Each new row is followed by its nearest point in the smallest flat space through zero that holds the last named rows.

q790 (5 x 10)
1.49	-0.10	3.47	-2.04	1.95	1.68	2.14	-1.99	-1.13	2.86
-1.80	1.00	1.99	-1.67	2.50	0.79	-2.89	1.95	-1.35	-0.40
0.78	-1.32	1.06	0.71	2.84	2.51	1.01	-0.39	1.15	-1.21
-0.70	1.44	1.69	-0.70	2.40	3.20	-2.50	-2.77	0.86	-0.07
-2.97	-0.35	1.72	-0.96	3.49	3.74	-2.56	-1.24	0.15	-2.29
New rows:
-0.04	-1.16	-3.82	-0.81	0.31	-1.64	3.79	1.82	3.48	-0.16 -> 1.14	-1.90	-1.85	1.82	-1.12	-1.18	2.55	1.28	0.81	-1.12
-0.95	-0.32	-3.29	-1.77	-0.09	-1.33	-1.45	0.54	0.55	-1.11 -> -1.50	0.11	-1.45	0.36	-1.17	-0.89	-1.32	0.75	-0.03	-1.22
1.04	-0.05	1.61	-1.59	-2.93	2.08	0.94	-0.29	-1.10	-0.54 -> -0.23	-0.38	0.57	-0.83	-0.48	0.08	1.05	-1.17	-0.69	0.89
-0.20	0.36	3.82	1.26	-0.35	0.69	0.02	-0.40	-2.08	-1.74 -> -0.62	-0.35	1.13	-0.84	1.10	0.78	0.03	-0.01	-0.64	0.01
-0.67	-3.00	0.17	-0.76	2.66	-0.34	-0.53	-0.09	2.51	0.89 -> -0.06	-0.91	0.61	0.16	1.53	1.22	0.47	0.14	0.28	-0.85
-0.24	-0.95	-0.79	-1.40	-0.53	3.77	0.71	-3.82	-0.92	0.59 -> -1.07	-0.74	0.64	-0.79	-0.18	2.15	1.02	-4.28	0.16	0.33

q131 (5 x 10)
-0.55	-0.08	-0.15	1.47	-0.34	0.21	1.90	2.18	2.61	0.41
-2.92	0.92	-0.13	-0.91	2.14	-1.81	2.63	-0.26	-0.70	2.15
-0.23	-0.15	0.92	-0.67	1.09	1.55	0.44	-1.05	3.46	-3.69
0.71	-2.84	-1.11	0.20	1.32	4.07	-0.80	-1.91	0.89	2.06
-1.35	-0.74	4.47	-2.02	-1.58	3.44	0.78	0.06	1.48	-2.44
New rows:
0.38	-1.41	-0.42	0.19	-1.00	-1.59	-1.75	-0.18	-3.82	2.66 -> 0.76	-0.15	-0.67	0.00	-0.97	-0.85	-1.51	-0.14	-3.90	2.82
-1.31	-1.43	-1.90	1.02	-1.30	-1.12	-2.35	-0.60	0.09	0.90 -> 1.01	-0.29	-1.32	0.77	-0.03	-0.27	-0.87	-0.05	-0.66	0.94
-2.41	1.60	-3.82	-0.07	-0.63	-0.45	0.06	-0.15	0.31	1.72 -> -0.46	0.29	-1.70	0.73	1.21	-1.37	0.82	0.18	-0.16	1.75
0.32	-1.17	0.42	1.05	0.73	-0.28	-0.53	0.04	2.01	-0.13 -> 0.38	-0.37	-0.58	0.65	0.33	0.60	0.15	0.14	1.56	-0.46
-2.12	0.16	0.00	0.05	-0.02	-0.48	-0.80	1.03	0.94	2.31 -> -0.86	-0.09	-0.09	0.32	0.09	-0.15	1.13	0.79	-0.07	1.69

q217 (5 x 10)
-1.40	-0.42	2.40	-0.90	2.99	3.20	-0.43	1.60	0.08	1.41
-0.77	1.92	-0.57	-0.10	0.46	0.92	1.88	-3.17	0.58	1.52
-1.70	0.03	1.76	1.89	-2.10	3.05	1.58	2.06	0.87	-0.01
-1.67	-2.76	0.10	-3.44	0.03	1.30	-1.01	1.87	-0.37	0.97
-3.26	0.28	-1.27	0.26	-1.38	1.62	1.08	-2.37	0.68	1.81
New rows:
2.09	0.27	2.18	0.65	0.48	1.43	-1.20	0.17	-0.58	-1.29 -> 1.39	0.51	1.55	0.79	1.20	0.26	-0.09	1.39	-0.07	-0.72
1.46	0.77	-1.32	1.73	-1.11	-0.80	0.79	0.89	-0.54	0.93 -> 0.81	0.59	-0.25	1.18	-1.14	-0.81	0.49	-0.14	0.12	-0.82
0.16	-0.38	-3.12	-3.14	0.74	-0.20	-0.63	-1.17	0.77	-1.35 -> 0.24	-0.79	-1.61	-2.73	0.13	-1.37	-0.39	-1.32	-0.44	0.54
1.69	1.66	-2.08	-0.90	0.57	-0.02	-0.87	0.54	-2.30	3.09 -> 0.57	0.14	-0.47	-1.33	1.24	-0.68	-0.26	-1.02	-0.27	0.42
-0.93	1.30	1.56	0.06	-0.22	-0.21	2.64	-0.61	-0.51	-2.47 -> 0.83	1.18	0.63	0.60	-0.75	0.54	1.69	-0.15	0.43	-0.26
-0.20	3.06	1.37	-1.00	-1.33	3.16	-0.77	-0.78	0.13	0.93 -> -0.66	0.97	0.93	-0.12	0.16	2.03	1.70	-0.45	0.57	0.93

q800 (5 x 10)
-0.15	-1.38	-3.33	-1.16	-2.39	0.36	0.64	1.76	1.69	-0.50
1.54	-1.55	0.48	-1.57	-1.53	-2.13	-0.30	3.13	1.07	-1.38
1.81	1.63	-0.67	-1.47	-1.61	-4.22	0.06	0.31	0.31	-1.55
1.86	2.35	-0.60	-3.42	-2.14	0.62	-1.71	-1.90	2.57	-0.71
2.95	-1.43	-1.54	0.84	-2.14	-0.83	-0.77	1.93	-0.46	-3.44
New rows:
-2.65	-0.18	0.30	-0.30	0.95	0.24	0.90	0.00	-2.28	-0.06 -> -1.45	-0.23	0.17	1.03	1.16	-0.11	0.92	-0.05	-0.81	1.10
-0.92	-0.47	1.28	4.68	-1.39	2.29	-0.28	-0.69	-0.81	0.85 -> -0.44	-0.94	0.05	2.68	1.25	2.49	-0.09	-0.66	-1.64	-0.09
1.37	-1.47	-0.71	0.39	-0.74	-0.08	-1.44	2.06	-2.76	4.35 -> -0.63	-1.35	0.25	0.64	0.42	0.07	0.49	1.31	-0.32	0.29
-0.08	0.76	-0.28	-1.57	-0.44	0.30	1.59	0.87	-3.45	1.33 -> -0.76	0.13	-0.27	0.33	0.37	-0.76	0.71	0.02	-0.36	0.53
1.42	-2.31	-2.85	-1.01	0.43	1.87	-0.47	-0.80	-0.99	0.76 -> -0.03	-0.80	-1.75	0.50	-0.77	2.17	-0.14	-0.06	0.32	-0.39

q885 (5 x 10)
-0.32	-0.15	-0.65	-0.64	0.02	-0.61	0.70	3.61	0.29	3.25
0.35	1.36	0.31	-0.08	0.40	-1.28	-0.77	1.02	1.10	2.01
1.45	-0.23	0.71	0.55	-0.46	1.66	1.30	2.38	-1.35	-0.64
2.08	0.54	2.56	0.31	1.30	1.22	0.62	0.77	0.22	-1.50
-0.14	-0.58	0.77	1.47	0.41	-0.58	-1.82	2.15	-0.16	-2.25
New rows:
-0.20	-0.01	-1.42	0.38	-0.95	2.75	-0.26	-0.29	-0.66	0.86 -> 0.10	-0.07	-1.04	0.03	-1.33	0.80	0.88	-0.28	-1.17	0.32
-0.66	1.50	0.06	-3.82	-3.82	1.29	-1.71	0.61	-0.43	2.27 -> 0.12	1.10	-1.52	-0.24	-1.58	-0.23	0.53	0.04	-0.53	2.58
0.11	-0.47	-0.41	0.70	0.30	-2.42	0.91	0.63	-3.10	0.55 -> -0.29	-0.21	-0.85	0.36	-0.88	-0.05	-0.07	1.06	-0.71	0.34

q103 (5 x 10)
1.41	-0.53	-0.58	-2.11	0.62	2.57	-2.55	0.46	0.24	0.46
-0.25	1.77	0.28	-2.20	2.07	2.50	-1.76	0.45	0.19	-2.45
-1.97	3.17	-2.40	-3.14	3.55	1.96	-0.59	-0.61	0.44	-0.02
0.27	-1.49	-1.11	-2.26	-0.60	1.17	-0.25	-1.06	-0.26	2.45
-0.99	0.62	1.21	0.25	-1.13	1.15	1.57	0.00	-0.70	1.90
New rows:
0.23	0.30	0.51	-0.39	-0.70	-0.51	-2.03	1.53	0.92	-1.78 -> 0.99	-0.11	0.50	0.32	0.39	0.15	-1.38	0.76	0.31	-1.85
2.79	-1.52	0.64	-0.95	1.50	-0.15	0.58	0.21	-0.08	-0.70 -> 1.02	-1.24	0.00	-0.54	-0.19	-0.08	-1.06	-0.07	0.13	-0.97
-0.56	-0.72	2.19	0.39	1.32	-0.46	-0.08	-2.64	-0.96	2.20 -> -0.57	-0.37	0.18	-0.32	-0.79	0.03	1.09	-0.63	-0.40	1.15

q828 (5 x 10)
-2.55	1.86	1.12	3.79	-2.81	1.09	-0.47	-0.70	0.23	0.01
0.39	0.21	2.53	0.72	-2.83	0.22	0.45	-0.51	-1.83	0.99
-0.21	0.99	1.51	1.93	-2.26	-1.11	1.27	0.66	-1.15	-2.08
0.54	-0.28	0.71	-2.23	-0.88	3.26	-0.71	-0.98	-2.70	-2.44
-1.10	1.62	3.08	1.30	-4.66	1.15	-1.05	0.42	-1.53	-1.20
New rows:
0.42	-0.25	1.63	1.79	1.11	-0.84	-1.77	0.32	1.01	2.53 -> -0.31	0.03	0.34	0.64	-0.27	-0.90	-0.52	0.15	1.30	2.82
-0.98	1.03	0.27	-1.23	0.07	-2.88	1.24	-1.38	1.52	1.74 -> 0.31	-0.23	0.01	0.52	0.38	-1.79	0.45	0.44	1.02	1.90
-2.63	-1.61	-2.62	0.45	0.13	0.31	-0.04	3.74	-1.13	-2.06 -> -0.73	0.68	-1.13	0.04	0.64	-0.17	-0.37	1.09	0.79	-2.88
-1.17	0.22	-0.98	2.12	0.06	0.13	0.94	-3.73	-0.85	1.19 -> -0.82	-0.06	-0.52	2.61	0.46	1.21	1.44	-2.50	-0.59	1.36
4.17	0.55	0.94	-2.97	0.50	-0.05	0.22	3.28	0.17	0.83 -> 2.30	-1.06	0.92	-3.58	0.10	-1.70	-0.50	1.87	-0.29	0.37

q266 (5 x 10)
-1.41	-1.41	-0.77	3.08	0.62	-0.84	-1.04	0.80	-0.12	-2.12
0.86	-0.31	1.03	4.58	2.86	-1.78	-1.65	3.72	-0.11	-1.86
-0.05	-1.71	-0.93	1.37	0.28	0.63	0.47	2.53	-1.85	-1.59
1.64	-3.49	-2.28	4.29	0.64	-0.32	-1.20	0.39	-0.75	-2.46
0.74	0.00	-2.76	-1.18	1.51	1.66	-2.87	0.74	1.10	-0.26
New rows:
1.35	-0.85	-1.56	-2.48	-2.57	0.99	1.67	1.39	0.70	-2.12 -> 0.43	-1.08	-1.44	-1.67	-0.94	1.75	1.02	0.38	-1.39	0.01
-1.05	-1.41	1.12	0.07	-0.42	2.20	1.25	2.19	-2.45	-2.14 -> -1.17	-1.18	-0.23	0.13	-0.52	0.88	1.72	2.66	-2.44	-1.20
-2.56	2.52	-0.25	-0.95	-0.60	0.44	1.50	-2.53	0.50	1.21 -> -2.41	1.29	0.68	-1.90	-1.30	-0.17	0.60	-2.09	0.84	0.85
2.29	0.18	-2.35	0.33	-0.96	1.99	2.59	-0.14	-1.81	2.56 -> 2.69	-1.25	-0.73	-1.37	-1.06	1.41	1.69	-0.18	-1.56	0.80
-0.04	-2.38	1.07	-1.00	0.34	-0.10	-2.58	-2.21	1.47	1.34 -> 0.46	0.15	-0.72	-0.15	-0.03	-0.21	-1.26	-2.28	1.54	0.46

q290 (5 x 10)
2.72	0.77	-0.60	1.07	-0.68	-1.51	0.46	-2.56	-4.05	-1.15
0.76	-0.20	0.47	1.04	-2.53	-0.01	2.26	-0.16	0.39	1.91
1.89	2.32	0.39	0.28	0.30	-0.37	0.06	-0.48	-2.99	1.35
-0.03	-1.06	-0.54	-0.52	-0.30	-0.10	0.74	-2.25	-0.78	-1.28
2.26	1.42	-1.23	-1.66	-3.73	-2.65	1.81	-1.69	-1.62	1.39
New rows:
-0.40	1.00	0.65	0.57	-0.21	1.89	0.33	2.75	-0.70	-1.45 -> -0.04	0.24	0.59	1.19	0.84	0.52	-0.64	1.30	0.23	0.23
1.74	-1.63	0.10	-0.73	-1.15	-0.26	-0.36	-3.82	1.46	-0.86 -> -0.08	-1.52	-0.83	-0.65	-1.23	-0.50	1.13	-2.30	-0.14	-1.35
-2.87	0.47	2.34	2.17	0.06	1.78	1.16	0.41	0.47	-0.32 -> -0.96	-1.00	1.37	1.75	0.90	2.19	0.78	0.42	0.86	0.72
